The rows of a group lie close to one hidden flat surface of 10 dimensions, which passes through zero. Surfaces can cross.
In the rows, zero is written as 128.
Known rows, each followed by its group:
[129  79 101 153 138 161 102 172  83 118 145  77  91 115  86 179 142 119
 131 145 124] => U
[157 173 134 164 117 125  81 113 178 130  98 189 117 147  90 118  87 115
 156 146 150] => L
[ 73 101 140 125 124  96 145 139 145  83 148 102  95 107 156 160 143 128
 116 137 154] => D
[ 91 149 187 136  49  94 164 185 147 106 115 108 149 119 132 170  83 128
 153 143 119] => U
[114 134 149 131  71  99  94 112 139 137 157 146  97 110 212 145 164 119
 150 168 130] => W
[ 75 112 163 134 159 119 103 113 113 163 114 116 153 110 183  50 138 132
 143 122  92] => D
[133 124 167 134  88 158 111 124 158 122 140  98  69 131 175 179 139  63
 123 142 113] => L
[164 144 101 122 156 163  80 108 114 197 138 131 143 102 114  62 181 114
 169 123  73] => M
[173 106  91 127  80 141 104 103 142 111 140 138  76 131 145 134 139 156
  70 118 140] => W
[126 141 110 143 193 116 100 116 115 101 159 135  84 135 110 150 170 170
 110 148 200] => W
[106 128  84 139 126 114  90 105 126 132 141 128  91 115 171  84 140 139
 116 137 142] => W
[ 63  63 102  91 164 115 153 140 112 140 119 115 153 124 107  83  67  99
 142 103  99] => W
[108  84 189 110 107 146 132 167 107 169 111 109 123 160 122 133  28  84
 163 147 105] => L
[ 96  66 147 127 133  92 126 121 115 163 108 159 151 113 171  84 110 104
 183 156 127] => U
[ 85 164 130  85 127 121 134 122 122 113 138  83 111 137 113 138 111 160
  59  96 149] => L
[ 83 107 126 102 119  73 112 132  94 145 139 160 188  97 118 127 149 163
 162 132 109] => U
[143  99 141 117 105 147 179 173  84 137 115  82 159 138 112 135  98 157
 112 114 108] => L
[111 145 158 157 114 126 115 165 130 149 130 131 133 128 142 137 104  75
 208 170 103] => W
[102 122 123 132  99  77 160 117 130 131  96 128 139 105 176  73 113 163
 125 138 175] => H
[101  95 111 160  94  99 139 116 134 137  79 124 150  78 174  96 136  82
 168 147 125] => H
[122 169 197 159 118 156 126 181 134 162 122  74 135 112 132 103 128 112
 186 149  88] => M
[114  81 126  85 135 145 134 113 139 162 133  68  78  85 147 106 156  68
 133 131 127] => H
[101 120 140 114 130 106 135 131  72 165  95  96 141 130 131  96  84 158
 123 142 174] => H
[123  97 122 151 178 165  73 104 107 143 136 127 124 133 150  97 157 113
 121 112  74] => D
[191 161 119 136 100 148 145 121 103 144 133 121 136 142 161 102 155 192
  91 122 134] => D
[122 116  88 158 187 116 148 106 139  90 127 143 127 127 156  94 155 150
 106 119 155] => U
[121  98 138  96 170 127 111  95 119 106 149 160 126 146 103 204 153 105
 104 115 135] => M
[105 135 161 123  83 136 125 125 143 124 115  77  70 142 170 118  76 126
  76 125 148] => L
[155 110  59 112 166 119 117 109 141 117 178 166  96 118 110 122 175 143
 135 133 150] => W
[ 83  65 111  90 120 111 127 111 120 158 144 108 101  94 184 119 137  55
 160 147 118] => M
[167  94 139 128  95 119 133 125 129 121 136 171 105 164 153 142  92 157
 115 145 157] => D
[156 159 123 150 102 129 149 136 164 110 124 156 142 140 129 112 114 139
 136 122 115] => D
[ 76  86 144 116 116  98 101 138 100  94 145 178 162 160 118 203  94 133
 121 121  97] => M
[121 179 154  59 188 140 158 127 168 121 195 143 124 167 107 142 127 112
 122  98 106] => L
[ 64 160 108 115 178 125 114 103 133 128 146  85  97 117 162  82 142 115
 105 113 133] => L
[128 107 148 127 100 146 128 149 100 172 132 107 138 125 167 128 122  83
 174 149  77] => D
[122 111 122  90 144 121 160 102 139 167 110 109 109 107 150  98 120  61
 157 145 166] => M
[117 139 110  87 188 125  87  73 117 142 175 201 171 160 145 109 160 138
 115  92  72] => U
[ 95 120 165  99 130 103 155 121 154 151 133 117 121 105 181 105 140  79
 169 149 134] => M
[ 89 126 133 127 163 130 122 154  88  93 128  93 144 128  50 210 133 134
 105 116 140] => U
[127 154 146 126  87 126 177 153 199  89 129 100 115 103 129 139 136 106
 134 118 116] => H
[186 119 147 153  86 138 130 131 126 149  81 117 107 120 112 111 114 157
 125 150 179] => U
[ 94 115 127 131 111 114 148 145 128 100 154  88 105 106 176 151 162 125
 119 136 126] => D
[167 175 142 148 108 164 121 130 123 152 120 106 152 109 132 153 183  92
 152 132  87] => W
[148 133 123 164 180 117 105 108 172 113 142 199 109 140 135 107 145 120
 167 155 154] => L
[132 126 143 205 154 165 112 161 123 118 123  99 132 116 138 125 160 110
 163 144  84] => H
[166 124 144 148 123 188 132 154 111 155  93  74 108 139  86 147  94  81
 139 137 121] => H
[155 100 141 124 134 130 106 115 151 149 136 180 122 142 137  87 116 138
 150 131 113] => D
[ 83 110 152  68 159 103  92 125  70 140 139 138 142 154  50 195  90 153
 103 124 166] => H
[158 160  60 114 149 146  67 116 120 134 174 144  97 123  64 170 174 116
 136 133 125] => W
[115 150 116 127  97 106 159 129 175 101  83 116 158  74  71 146 146  97
 139 112 136] => H
[118  74 146 186 149 145 134 128  98 103  90 134 142 160 161 179 100  77
 128 144 123] => M
[123 148  99 137  80 149 135 111 127 118 110  71 132 100 172 112 167 127
  68  88  87] => W
[136 142 184 127  83 123 125 137 125 117 122 122 122 144 127 172 115 164
  96 128 147] => U
[163 117 200  94 107 133 116 149 146 149 151 176 133 161 100 128  94 167
 147 128 106] => D
[120 140 140  97 162 150 124 140 106 163 143  41 116  68  96 120 212 123
 140 125 121] => D
[137 119 182  99  92  86 103  89  98 163  96 161 164 118 138 120 143 197
 108 131 166] => U
[127 113  89 140 127 129 132 104 158  90  98 102 117  71  95 163 194  88
 110 113 144] => H
[ 71 139 125  90  95 118 164 140 125 134 114  48 128  89 130 149 126  75
 122 119 124] => H
[153  87 102 143 153 113 118 133  86  98 129 162 157 121  67 193 174 178
 120 131 159] => L
[ 95 111 102  87 188 115 146  97 150 137 124 136 107 131 116 102  96  69
 139 127 164] => U
[125 153 119 109 122  97 128 110 145 161 135 162 156 110 157  46 141 158
 156 125 114] => M
[155  90 105 131 177 125 177 124 129 114 167 143 130 127 182  90 189 162
 131 127 129] => L
[166 127 186 138 107 154 161 117 120 156  88 107 170 119 167 124 163 109
 133 120  98] => W
[108 129 168  80 168  95 151  95 144 127 131 159 138 140 126 148 124 112
 130 131 178] => M
[142  25  91 135  82 149 110 136 121 136 141 109  52 117 179 136 116  76
 136 155 119] => M

New rows, each followed by its group:
[104 128 111 164 131 121 101 124 126 156 118 123 111 117 184  60 114 110
 164 157 123] => W
[100 168  79 159  74 121 105 144 154  93 140 111  90 125 145 121 102 136
 106 125 117] => W
[104 199  91  93  82 113 143 160 141 125 149  73 125  91  84 107 129 173
 111 107 124] => M
[121 104 178 154  75 115 156 170 160  90 136  99  70 132 179 141 103 151
 120 155 160] => M
[141 118 143  89 172 142 100 118 141 126 158 143 108 133  66 151 147 137
 120 112 129] => H
[ 82 151  89 130 172  95 154 151  96 105 133 127 202 106  78 124 151 171
 139 108 117] => L
[138 135 179  94 108 124 146 140  81 139 140  73 117 127 141 144 154 213
  76 126 174] => D
[102 121 152 135 175 134 160 127 159 102 165 101  67 150 207  88 126 126
 107 134 147] => L
[109  98 109 148 169 153  47  85  66 176 110  88  81 124 159  90 147 115
 100 143 150] => W
[ 94 138  79 135 184 114 158 129 164  73 170 163 139 147 148 115 131 119
 129 106 101] => U
[119 131 146 156  91 131 149 156 154 106 160 133 119 146 205 134 116 106
 151 142  80] => H
[168  99 171 133 149 162  88 132 147  76 179 165  80 180 104 172 140 203
  61 104 116] => D
[ 98 157  56  82 131  93 121  98 109 116 121 181 168 154  58 197  78  85
 121 115 150] => D
[199 150 137 149 150 171 120 114 147 124 120 168 120 184 100 128 102 139
 105 116 128] => U
[ 79  97 113 127 180 100 141  96 108 102 111  96 115 103 148 128 163 141
  85 124 192] => U
[123 102 151  96 172  98 143 139 136 135 154 205 159 158  97 121  90 140
 178 139 134] => L
[138 142 121 136 138 134 137 145 168 103 119 129 117 121  67 151 119 101
 143 129 142] => D
[113  91  95 151 117 146  79 151  64 107 124 137 152 160  71 202  88 137
  98 112  88] => M
[124  88 129 130 116 117 120 119  87 168  69 123 143 122 113 114  82 113
 142 150 167] => H
[123 118 160 133 141 138 123 139 130 119 137  96 107 119 127 131 154 153
 112 123 134] => D
[121 139 126 138 149 120 151 116 127 146  74 110 153 106 108 101 123 103
 145 132 159] => U
[160 139 101 126 134 163  98 115 124  92 162 157 117 168  92 227 143 106
  87 108 105] => H
[129 111 180 172 190 168  79 166 104 103 193 137 101 176 137 172 148 153
 137 142  84] => H
[ 71 159 105 149 132  97 130 164 148 109 142 136 129 130 123 102  76 123
 170 144 127] => W
[158 162  95 158 129 143 139 151 124 109 118 107 142 109  73 137 153 158
 121 118 131] => U
[138  90 148  74 114  83 140 102 158 116 128 173  94 140 108 125  95 184
  88 127 212] => H
[ 72 102 116  86  83  99 106 149 126 133 182  91  92  87 159 116 149 144
 130 132 104] => M
[ 80 166  87 141 124 101 104  97 144 107 133 107 116  81 173 114 189 124
 108 122 134] => L
[ 66 197 125 159 142  96  90 141 124 115 156 116 110 116 150 143 147 130
 151 161 152] => W
[ 95 146 138  94  86 122 137 116 125 135 115 107 165 115 139 131 124 127
  98  94  90] => W
[100 126  83 106 214 134 117 127 100 129 132 116 138 134  48 117 111 134
 117 107 143] => W
[106 159 104 154 124 102 179 115 150  92 114 129 157 118 179 111 144 125
 116 120 134] => M
[210 150 152 161 110 135 139 135 167 110 136 180 111 147 127 147 149 159
 144 157 164] => W
[ 78 153 157 133 135 138 139 126 106 153  81  52 155  93 139 140 141  57
 142 128 116] => U
[163 126 100 137  86 147 141 142 153 102 147 124 111 123 129 158 147 120
 119 122 105] => W
[159 177 120 107 122 156 143 139 154 148 136  74  96  98  97 107 159 117
 134 124 137] => M
[109  99 162 145 177 144  85 112 120 115 130 130 113 145 129 115 133 158
  93 111 117] => D
[ 75  99 165  66 152 122 138 143 122 163 150  62  96  97 134  96 131 114
 141 130 134] => H
[141 117  88 106 130 132 101 116 121 171 150 145 127 111 136  84 149 112
 157 130  98] => U
[135  96 132 201  88 158 126 179  94 134  89  73 104 132 156  99  74 130
 139 156 120] => M
[214  95 108 154 157 144 185 121 145 108 145 163 116 145 171  69 165 199
 109 127 158] => L
[123 132 120 148  45 122 136 194 117 110 140  64 105  83 119 166 148 156
 135 148 123] => U
[ 84  97 140 114 139 121 128 133 139 110 149  97 102  97 144 150 163 102
 129 129 122] => H
[119 154 181  81 142 141 164 162 157 134 165 138 142 166 109 153  84  90
 162 120  88] => L
[ 96  74 128 169  91  90  83 111 114 119  89 130  89 109 170 115 105 144
 115 160 182] => L
[ 88 148  70 118 153 111 132 126 131  84 151 111 115 118 103 129 138 161
  82 102 144] => W
[ 83 155 114 173  95  97 148 170 163  60 160 110  92 120 169 154 126 141
 130 151 143] => W
[136 145  93 115 132 134 138 107 160 124 150 120 116 102 150 104 180 117
 118 109 107] => H
[190  65 122 109 153 135 131 105 123 129 165 177 112 135 145 149 187 141
 131 138 141] => L
[153  93 230 130 126 131 136 160 154 148 106 108  94 122 106  93 104 168
 151 153 173] => D
[124 147 144 137 107 119 118 112 190 119 157 161 102 116 192 139 166  65
 170 150 102] => L
[119  59 125  95 116 137 163 145 126 106 131 111 129 131 109 159 100 113
 106 102 104] => W
[ 67 133 123  94 114  86 123 102  75 130 150 135 165 144 196 134 132 171
  80 109 116] => D
[128  93 100 170  77 128 146 156  72 137  82  79 166  89 144 113 138 152
 128 132 111] => L
[118  91  89 165 124 131  88 106  80 129  82 137 154 117 112 187 135  73
 133 138 123] => H
[157 103 189 178 116 151 138 173 140 116 107 117 103 153 123 129  82 139
 148 156 142] => H
[153  92  51 157 114 135  92 117  81 169  96 140 134 128 134  42  90 166
 122 130 126] => M
[163 112 115 106 127 151  86 115 139 158 165 156 121 116 121 124 172 104
 158 123  71] => M
[ 77 116 125  84 125 122 118 138 107 150 136  80 117 100 104 159 123  75
 146 135 124] => U
[137 210 150 119 161 136 123 128 142 125 145 107 143 115  90 119 184 177
 112 107 129] => M
[151  54  50 127 165 147 144 108 124 116 142 118  93 111 142  84 164 135
  97 108 132] => W
[159 123 146 208 148 137 136 144 124 128 111 124 114 131 185  42 136 194
 136 153 152] => H
[164 126 113 128 148 164  90 105  82 165 127 144 147 157 121 120 133 134
 113 114  97] => D
[113 126 145 148 144 111  87 102 164  65 152 147  53 138 141 192 154 132
  88 147 193] => L
[157 122 123 153 133 155 129 122 120 154  88  93 113 112 124 102 131 100
 136 142 145] => U
[167  70 147  99 122 115 143 119 138 129 157 186 119 145 148 145 139 149
 136 141 144] => L
[149 106 173 154 100 147 144 165 142 145 113 135 131 149 140 128  75  86
 181 155  99] => L
[122 127 119 112 177 126  93 113 127 164 137 171 148 128  98 111 129  88
 184 139 107] => L
[ 49 182 139 178 144  86 102 162 130 118 154 117 111 114 176 124 126 106
 195 185 144] => W
[135 117 139  87 148 110 144 132 139 121 134 178 145 158  60 142  78 155
 128 117 151] => W
[115 119  80  95 149 116 142  99 110 106 116 136 133 143  86 178 110 110
  84 108 168] => M
[124 156 131  76 118 114 166 129 166 108 140 114 107 124  93 169 122 107
 113 119 166] => M
[ 78 125 165 110 169  82  80 135 111 127 164 166 100 149 107 174 108 135
 162 178 191] => W
[179  97 108 185 101 167 129 132 129  99 164 121  85 141 227 124 174 147
  97 133  92] => D
[ 55 117 131  89 152 112 151 132  93 126 118  50 109 110 116 175 117  83
 108 133 174] => M
[ 44  98 136 111 190  86 152 129 130  83 144 153 152 144 131 159  99 106
 134 120 135] => U
[107 240  90 177 137 113 116 142 144  79 169 103 113 100 135 164 207 150
 129 141 145] => W
[ 77 143 122 184 153 150 116 154 101 130  98  60 119 123 138  99  96  97
 136 134 114] => W
[143 136 121 159 119 120  91 127 138 123 154 150  77 130 161 134 148 132
 148 173 162] => W
[100 186 154 138 144 141 122 126 110 114 131 118 188 137 126 167 158 125
 109  97  72] => U
